The rows come from 7 hidden closed curves, with some noise, and rows from the same curve form a group. Each curve winds through 6 dimensions. The rows are also pushed far along 5 directions, which tell nothing about the answers.
In the rows, 128 means zero.
Known rows, each followed by its group:
[131 126 127 163 120 123 139 127 135 138 127 104 133 139 127 150 128 112
 155  97]	k_856
[119 181 125 125 132 123 104 149 110 123  89 144 158 119 128 112 123 135
 106 166]	k_663
[126 161 130 100 137 148 114 139 112 121 112 129 144 125 126 112 151 150
  92 173]	k_663
[ 93 141 134 136 126 110 145 133 119 133  82 174 132 124 130 143 153 169
 132 135]	k_776
[106 163 111 135 125 146  86 142 115 131 124 146 137  97 125 122 110 113
 116 130]	k_622
[138 141  99  88 122 145  96 122 117 114 147 113 115 106 138  99 103 105
 119 144]	k_856
[146 152 130 178 131 191  64 138 132 145 168  84 117 113 132 131 132  83
 110 100]	k_663
[103 169 125 147 128  99 120 139 113 121  58 195 139 116 137 133 143 166
 108 158]	k_220
[117 137  92 117 119 126  89 147  86 122 124 115 140 103 141 126 106  95
 134 102]	k_14
[118 125 161 197  89 118 183 117 128 136  98  89  97 129 168 152 184 159
 145 128]	k_220
[135 118 152 149 128 127 191  95 185 140 129 133 118 161 100 149 149 155
 157 130]	k_856
[162 126 141 161 145 181  89 139 144 139 186  93 119 130 119 122 136  70
 121  80]	k_220
[121  95 157 106 159 113 153 110 159 136 127 199 118 133  93 125 124 175
 131 142]	k_292
[134 137 121 141  95 114 135 142  96 117 122  69 122 124 173 123 135 104
 128 128]	k_622
[113 104 105 175 101  63 134 133  97 106  74 164 137 110 159 149 115 120
 125 108]	k_14
[150 116 152 160 168 156  88 121 161 147 140 168 127 128  96 129 120 134
 113 119]	k_292
[163 125 152 118 151 137 144 120 150 135 138 110 136 155 105 119 138 140
 129 143]	k_856
[116 150 114 162 122  95 133 127 117 133  56 160 134 140 140 167 154 171
 138 132]	k_220
[151 131 171 219 121 108 176 113 160 142  85 125 120 154 136 152 172 152
 150 118]	k_663
[102 124 111 189  96 100 149 123 122 112  75 161 119 119 157 165 170 141
 122 105]	k_776
[138 135  99  41 150 130  88 139  99 118 136 131 146 120 117  86  88 118
 122 150]	k_663
[147 138 122 124 146 164  76 120 132 149 131  99 120 132 126 132 119 146
 126 139]	k_776
[100 171 124 105 112  95 126 153  85 122  84 129 145 116 159 109 120 143
 129 160]	k_14
[136 134 125  46 147 170 113 133 131 139 192  89 128 137 103 100 105 111
 139 136]	k_622
[115 146 137 159 129 138 131 125 146 131  97 137 142 146 128 152 169 154
 117 133]	k_776
[128 115 160 176 123 127 142 137 144 134 115 109 124 150 156 138 171 122
 138  91]	k_14
[115 176 130 137 137 144 111 114 139 151  61 151 121 134 131 145 163 205
 128 175]	k_292
[ 99 106  92 131  74 126 141 140  95  98 171  80 120 107 169 139 124  71
 115  96]	k_292
[136 105 140 101 152 133 155 126 148 129 172 155 148 136  71 120 106 108
 138 110]	k_14
[126  72 161 173 141 105 180 103 180 142 143 183 116 143  90 162 122 156
 141 110]	k_776
[125 138 102 126  94 105 125 134  86 113 114 100 114 103 168 118 111 111
 131 133]	k_622
[132 127 125 158 144 164  73 138 145 147 156 116 140 133 118 148 117 101
 121  93]	k_14
[126 120 124 138 167 134  70 137 119 166 119 154 152 125  94 158  88 149
 141 111]	k_292
[155 102 135  85 137 114 159 123 124 121 175 118 124 130 101 102  91 106
 143 131]	k_776
[111 183 120 136 117 153  94 139 112 132  77 105 132 125 163 125 169 148
 120 148]	k_856
[136 122 169 252 134 119 120 117 157 151  77 166 117 129 136 169 159 162
 120 114]	k_622
[123 102 104  66 152 122 112 121 125 133 147 150 149 127  88 132  73 142
 129 143]	k_220
[110 131 122  67 157 145  94 143 121 137 160 151 162 118  88 112  83 127
 113 147]	k_220
[115 111 130 165 130 137 132 129 145 142 156 145 133 121  98 160 119 110
 144  86]	k_14
[100 120 148 186 120  98 137 141 126 127  78 157 146 131 151 149 152 143
 119 114]	k_776
[119 161  87 110  74 125 141 140  84  95 104  49 125 129 191 117 166  96
 131 129]	k_14
[ 83  94 112 113 101  94 137 129 120 115 140 141 127 111 151 135  89 124
 123 128]	k_776
[113  99 139 124 128 106 156 119 127 137 117 138 127 131 123 142 122 165
 142 137]	k_220
[119  87  93  72 120  84 148 116 122  94 125 152 141 131 132 124  96 129
 114 142]	k_622
[ 95 136 101  91  94  99 146 128 102  90  97 147 127 113 165 116 137 149
  91 177]	k_856
[116  67  95  70 142 100 128 132 118 123 176 152 157 131  90 141  58 100
 141  97]	k_292
[164 131 157 179 102 141 165 121 135 118 108  52 100 152 181 119 212 117
 138 110]	k_856
[ 76 102 104 173  93  97 125 156 105 106 140 146 145 100 158 148 107  63
 122  64]	k_622
[117 116 128 116  76  94 196 119 114  97 120  89  95 123 184 109 158 126
 134 141]	k_776
[116 157 107 144 113  97 114 125  97 128  48 144 127 116 160 142 135 174
 125 162]	k_663
[115 152 115  97  99 147 135 127 114 108 123  86 111 126 167 110 168 134
 112 156]	k_856
[142 148 141 171 133 156  91 132 110 160 115  95 113 119 137 145 140 150
 135 127]	k_292
[170 134 129  58 158 168 101 128 117 145 183  85 110 132 102  92 104 112
 150 129]	k_220
[120 120 112 127  93 108 151 125 119  90 129 129 113 110 163 111 138  99
 113 127]	k_292
[146 119 149 147 147 146 126 111 165 134 123 143 125 144 116 131 155 145
 120 128]	k_622
[ 73 179 109 140 105 109 103 160  91 122  77 154 153 101 160 126 125 125
 118 134]	k_663
[103 108  93  38 122  91 159 126 126 107 149 143 143 135 115 111  80 107
 157 124]	k_663
[ 85 152 101  50 112 125 139 136 105 111 129 130 147 117 128 114 113 142
 116 171]	k_220
[116 136 131  88 141 105 168 120 143 127 102 159 154 155 101 132 131 171
 134 166]	k_14
[104 148 109 106 140 139  98 138 132 132 126 145 156 126 110 129 107 119
 131 122]	k_856
[118 101 108  99 139  84 116 139  95 125 118 165 154 114 114 129  73 128
 131 126]	k_292
[125 108 117  84 127  75 170 123 104 104 107 169 142 126 115 121 107 158
 113 169]	k_663
[140 130 182 133 183 115 134 126 157 163 103 196 143 141  77 119 112 179
 150 143]	k_663
[122 148 106  88 112 129 111 140  88 125 143  96 126 107 140 108 102 108
 131 139]	k_856
[188 156 157 199 139 184  88 118 150 148 133  76 100 127 138 120 166 117
 120 123]	k_622
[139 110 113  56 177 153  70 123 132 137 157 169 133 122  88 110  86 138
 116 138]	k_220
[131 123 124 135 139 174  82 130 144 148 186 107 121 121 109 137 101 101
 124 105]	k_622
[181 141 169 145 174 167  96 131 139 168 153 112 126 133  86 117 116 135
 142 127]	k_776
[122  67 107  97 148  79 138 129 126 118 146 186 158 126  88 131  62 103
 143  93]	k_622
[146 129 165 133 135 171 162 116 167 138 161  97 105 151 116 118 179 128
 141 117]	k_14
[137 152 132  80 159 133 113 123 126 144 113 155 138 125  91 108 102 165
 137 169]	k_622
[128 105 127  89 114 101 176 129 105 110 130 109 124 134 141 115 137 131
 133 136]	k_292
[115 128 117  92 135 141 101 144 100 128 153 142 139 108 111 124 105 128
 103 143]	k_663
[ 96 124 113 145  80 109 183 138 113  92 132 117 123 121 161 135 165  90
 127  96]	k_776
[137 136 171 137 150 115 183 103 168 154  90 153 121 156  98 132 152 191
 168 155]	k_856
[141 118 123  90 146 166 100 133 117 144 176  86 130 134 108 128 114 121
 131 122]	k_292
[118 179  76 121  74 144 115 139  98  87 107  59 133 120 191 117 165  84
 105 137]	k_292
[100  72 107 123 115  96 131 140 114 108 171 156 137 110 129 141  83  89
 109  95]	k_856
[142 148 118 103 119 163 127 123 127 126 137  67 117 144 144 122 163 124
 133 133]	k_776
[108 142 115 131 129 116  86 154 101 119 122 162 150  97 132 111  92 102
 104 128]	k_14
[135 111 124 128 176 123  78 135 131 157 143 193 147 126  71 151  70 128
 143  98]	k_220
[135  81 132 151 103 122 170 121 147 110 190 103 108 130 131 132 127  72
 133  82]	k_663
[140 109 120 111 107 132 161 113 131 123 171  86  97 129 132 126 127 104
 153 111]	k_14
[117 146 123  93 130 135 137 135 134 123 149 122 149 132 109 114 113 111
 131 136]	k_856
[142  84 151 152 158 113 142 133 146 144 146 156 147 150  94 148 117 117
 151  79]	k_220
[129 140 130 126 104 147 150 115 129 129 135  74 112 132 144 132 151 141
 131 152]	k_220
[126 155 110 115 142 156  52 145 104 137 121 123 130 108 143 111 115 114
 121 119]	k_663
[127  86 166 128 141  91 195  95 179 131 115 182 105 155 114 139 142 189
 142 147]	k_14
[ 89 115 138 111  99  86 213 121 138 113 115 135 128 149 139 142 150 158
 141 145]	k_622
[146  95 140  88 110  98 227  96 157 111 152  98 112 162 119 125 138 144
 150 156]	k_776
[141 159 141 119 163 151  89 114 139 150 101 166 120 117 106 117 121 178
 119 173]	k_292

New rows. What belongs after each?
[ 84 129 164 217 125 107 146 138 152 151  73 164 136 147 145 181 173 170
 139 100]	k_14
[112 164 160 187 156 152  72 132 145 179  80 161 120 126 127 161 141 192
 133 139]	k_14
[105 134 121 107 107  86 177 138 108 118 111 123 142 137 137 130 122 132
 149 135]	k_14
[168 123 145 120 141 177 118 131 140 130 177  81 115 136 122  98 150  85
 132 100]	k_14
[139 140 142 120 123 133 159 139 122 117 133 100 138 143 132 111 160 110
 129 124]	k_776
[115 124 131 142 140  95 125 131 126 139 103 177 143 115 108 132  89 135
 149 119]	k_856
[149 140 170 109 153 141 170  99 179 134 116 155 109 148 102 105 162 183
 126 181]	k_856
[116 116 161 116 123  90 197 106 158 124 110 158 123 141 118 125 131 182
 127 180]	k_776
[128 174 126  80 161 133 118 120 123 138  67 182 144 134  96 121 147 204
 119 191]	k_776
[155 154 129 132 105 125 147 136 101 105 117  85 123 124 154 103 158 101
 124 135]	k_776
[128 153 134 157 125 164 106 150 115 134 140 108 126 116 136 124 160  94
 126  92]	k_776
[150  92 148  90 155 116 168 107 158 137 135 141 121 163 101 120 131 155
 162 124]	k_663
[122 162 130 142 132 147  62 167  93 151 131  98 138 108 150 117 105  99
 133 108]	k_14
[ 90 117 160 195 129 115 149 126 156 154  98 170 120 137 129 173 160 169
 148 100]	k_14
[148 138 141 120 158 159  99 142 129 161 161 100 142 138  95 129 106 111
 153 106]	k_14
[134  63  97  71 110 100 144 127 120  99 194  97 116 130 147 112  82  62
 142  87]	k_14
[130 150 142 135  87 111 207 112 151 111 104  80 103 154 171 114 184 125
 163 131]	k_663
[ 81 117 108 157 116 100 101 152 102 128 115 170 155 107 134 163  95 124
 105 113]	k_856
[128 134 143 116 100 111 219 123 130 112 142 103 122 138 122 114 157 119
 153 132]	k_14
[114 142  96  73 116 122 142 135 108 100 147 134 149 113 113 104 105  98
 116 145]	k_14
[186 160 153 126 166 186  83 127 128 161 142  80 115 133 107 103 136 131
 144 133]	k_14
[126 135 120 140 123 131 131 118 152 117 126 140 126 133 129 129 135 112
 127 119]	k_292
[119 138 149 169 125 127 162  99 177 135  99 160 113 140 120 151 160 177
 130 152]	k_856
[104 155 112  56 130 114 131 122 112 116 103 174 124 113 122 107 116 172
 113 188]	k_220
[109 122 107  99  95 138 106 148  94 109 173  81 112 104 174 105 112  79
 113 116]	k_622
[163 123 139 136 131 149 135 131 122 141 154  67 117 141 131 121 148  99
 161  90]	k_14
[159 165 144 150 128 172 129 143 122 132 141  62 130 144 132 118 179  99
 132 111]	k_776
[ 90 104 116  90 126  84 132 131 113 115 102 181 141 121 138 131 101 160
 115 151]	k_622
[127 161  83 137 114 158  61 135 101 124 110  99 120 114 162 139 141 111
 111 118]	k_220
[160 153 136 141 121 140 143 116 141 114  90  92 116 150 160 113 189 141
 118 152]	k_663
[165  88 150 131 157 101 162 111 152 137 140 165 119 146  90 134 115 140
 149 113]	k_220
[116 103 103 167 127 122 102 114 152 129 130 159 134 122 115 161  96 108
 129  93]	k_856
[149 146 147  96 144 144 141 135 126 126 154 126 126 126 103  94 135 111
 126 138]	k_776
[145  87 139 133 129 139 170 125 149 121 198 116 126 135  95 126 124  71
 147  76]	k_14
[103 126 128 179  77  61 188 131 100  98  76 150 120 108 171 139 148 130
 125 131]	k_776
[143 142 157 174 111 137 167 113 161 131 120  90 105 154 151 137 179 142
 131 136]	k_14
[148 122 167 143 122 143 187 114 149 137 145  94  95 145 127 123 175 136
 162 115]	k_14
[138 144 171 107 133 127 189 121 141 136 137 122 110 139 114 102 151 152
 151 154]	k_14
[151 151 154 195 111 146 154 129 148 134 134  71 120 140 141 127 164  90
 154  96]	k_856
[150 118 142 144  98  93 212 112 143 107 131  96 114 148 143 120 150 111
 153 124]	k_663
[112 134 108  76 136  73 121 124 107 115  64 185 145 127 139 118  98 185
 114 185]	k_14
[166  92 165 114 167 111 187 111 169 141 160 163 119 164  74 130 129 138
 165 106]	k_220
[168 190 132  29 157 170 134 123 131 122 120  98 125 161 115  76 174 159
 125 192]	k_220
[118 108  96  51 107 126 151 116 133  94 168 115 116 130 142 104 117 101
 119 139]	k_14
[ 77  88  98  91 102  79 164 115 120 108 124 169 135 115 127 147  93 151
 122 149]	k_220
[146  99 153 128 158 144 145 102 177 152 157 143 110 145  89 132 122 142
 162 110]	k_856
[176 180 142  88 149 185 139 106 151 132 122  87 120 151 101  96 178 161
 124 186]	k_14
[114 121  90  85 120 111 138 129 118 105 130 145 133 136 131 134 127 113
 132 112]	k_220
[108 113 100  90 138 123 104 138 121 127 168 171 132 113 103 131  82  98
 131 101]	k_220
[165  95 151 131 172 127 117 115 156 147 133 156 132 142  89 125 107 140
 142 116]	k_856
[100 105 111 132 116  70 150 139 112 103 111 184 159 116 123 134  96 109
 121 117]	k_14
[134 130 122 156 139 128  95 145 116 134 137 151 129 118 122 137 114  95
 133  84]	k_220
[ 98 110 102  84 100  76 184 114 111 101  96 143 141 131 137 136 119 162
 126 170]	k_220
[130  92 113 137 103 126 159 125 123 121 175 100 112 118 124 140 119  77
 157  73]	k_14
[125 119 117 125 134 144 103 114 145 131 149 148 118 114 114 129 101 121
 123 127]	k_856
[140  98 120 135 121 100 135 124 118 116 130 140 119 116 133 124 109 110
 135 109]	k_14
[100 144  89 145 137 120  54 159  92 131  91 171 154 111 141 150 114 114
 118  90]	k_220
[ 96 122 131 185  93  77 180 118 123 128  67 146 129 130 150 176 148 172
 139 135]	k_220
[122 125 122  73 139  97 181 107 149 112  98 176 133 160 109 132 150 176
 135 158]	k_220
[102 154 102  82 134 135 102 143 119 125 124 138 158 124 117 118 103 117
 128 133]	k_856
[ 78  83 114 175 104  56 114 160  94 116 111 174 144 103 169 152  84  88
 129  66]	k_14
[113 100 107 147 133 101 102 152 107 126 129 160 153 124 126 151 100  91
 137  65]	k_220
[166 162 156  74 137 153 192 116 140 129 153  96 114 151  92  95 160 142
 147 168]	k_776
[107 161 131 122 134 107 150 115 146 136  88 174 144 132 100 141 116 183
 128 183]	k_856
[113 131 128 134  96 124 163 127 139 104 130 104 112 131 165 115 164  99
 135 108]	k_663
[199 115 151  85 173 171 121 115 161 144 187  82 125 164  88  96 123 111
 138 128]	k_14
[115 151 128 151 127 179  65 138 114 154 142  93 116 103 142 135 126 127
 121 122]	k_220
[102 126 137 154 115  90 149 115 139 125  72 171 113 131 157 145 147 183
 122 157]	k_14
[143  91 115  87 117 113 170 126 123 118 191  99 119 135 111 124  95  85
 157  97]	k_220
[152 135 135  63 158 167 129 122 150 137 194 122 116 140  85 102 118 113
 137 131]	k_220
[135 148 162 103 137 129 171 105 154 139 108 133 101 146 124 115 158 192
 140 182]	k_14
[128 132 110 161  68  88 188 117 106  84  94 106 106 118 183 128 169 115
 119 135]	k_776
[169 109 127  88 152 155 121 119 145 124 199 116 125 127  86  98  94  83
 125 121]	k_14
[131 134 152 162 142 124 144 131 159 134 107 141 146 153 120 134 152 129
 136 113]	k_663
[127 128 142 109 116 113 174 125 130 122 118  97 123 153 147 126 156 153
 131 152]	k_622
[114 130 124 146 137 135  96 137 120 150 133 136 142 123 115 155 107 139
 121 127]	k_856
[128 139  99 169 149 151  15 152  94 150 109 133 157 104 129 152  90 113
 108 104]	k_220
[169 111 152 165 132 151 150 105 164 138 156  99  97 144 121 133 151 122
 140 113]	k_14
[ 99  90 104  60  99  86 193 107 125  91 131 147 118 126 137 118 122 148
 124 158]	k_220
[163 104 157  92 160 157 119 132 144 151 208  90 133 139  88 101  82  97
 145 114]	k_776
[150 110 109 107 121 140 126 122 127 111 167 105 115 116 127 103 114  74
 138 100]	k_622
[133 128 161 112 172 171  88 137 154 176 175 123 126 142  95 126 106 135
 151 111]	k_14
[158 101 169 124 164 117 159 110 150 159 130 152 110 152  89 135 130 172
 168 122]	k_220
[119 146 160 121 119  91 185 140 116 128  96 129 133 139 137 113 146 152
 151 147]	k_14
[138 148 145  98 175 162 108 114 171 149 114 153 140 150  88 117 138 170
 134 153]	k_856
[135 150 147  77 157 119 134 130 122 143 101 142 136 141 112 105 125 175
 144 168]	k_14
[106 101 126  93 138  97 116 156 102 135 163 150 148 114 114 116  61  91
 147  95]	k_14
[100 124 101  77  92 120 136 130 112  92 139  98 127 118 172 101 123 108
 104 151]	k_776
[119 164 112  86 114 151 143 131 126 107 138 112 130 127 130 108 152 122
 110 157]	k_776
[112 138 108  45 157 137  93 132 121 139 137 147 144 131 105 115  88 148
 133 152]	k_14
[ 82 123 106  90 146 138  81 139 136 131 152 185 147 113 106 131  83 124
 107 128]	k_14
[124 117 123 170 113  94 134 129 124 117 105 148 130 112 144 127 113 100
 142  99]	k_856
[141  91 150  93 130 130 217 107 168 124 196 116 118 152  78 122 132 111
 162 111]	k_14
[125 107 119 109 122  99 180 130 126 110 139 146 142 139 106 134 125 112
 140 109]	k_776
[ 78 142  91 158  96 108  87 137 107 111  75 153 132 108 183 153 133 135
 100 129]	k_14
[127 156 152 166 156 187  71 149 136 167 157 127 136 115  99 133 128 109
 132  94]	k_14
[150  92 130  53 147 124 176 123 139 126 192 112 125 160  91 114 117 103
 169  98]	k_220
[107 178 126 146  95 147 128 143 111 125 108  83 117 115 169 117 166 113
 138 125]	k_856
[147  95 152 193 124 119 127 123 135 141 119 107 109 139 158 150 149 131
 134  96]	k_622
[138 130 108 160 131 129  94 121 138 127 117 140 137 119 123 139 104 108
 123 118]	k_856
[126 115 134 158 126  91 144 111 137 125  75 170 120 125 138 138 134 164
 133 140]	k_856
[118 104 121 134 137 125  87 137 112 134 139 141 148 107 115 132  80 120
 111 127]	k_220
[149 114 147 122 127 122 163 123 136 108 128 122 122 141 137 109 164 128
 113 135]	k_663
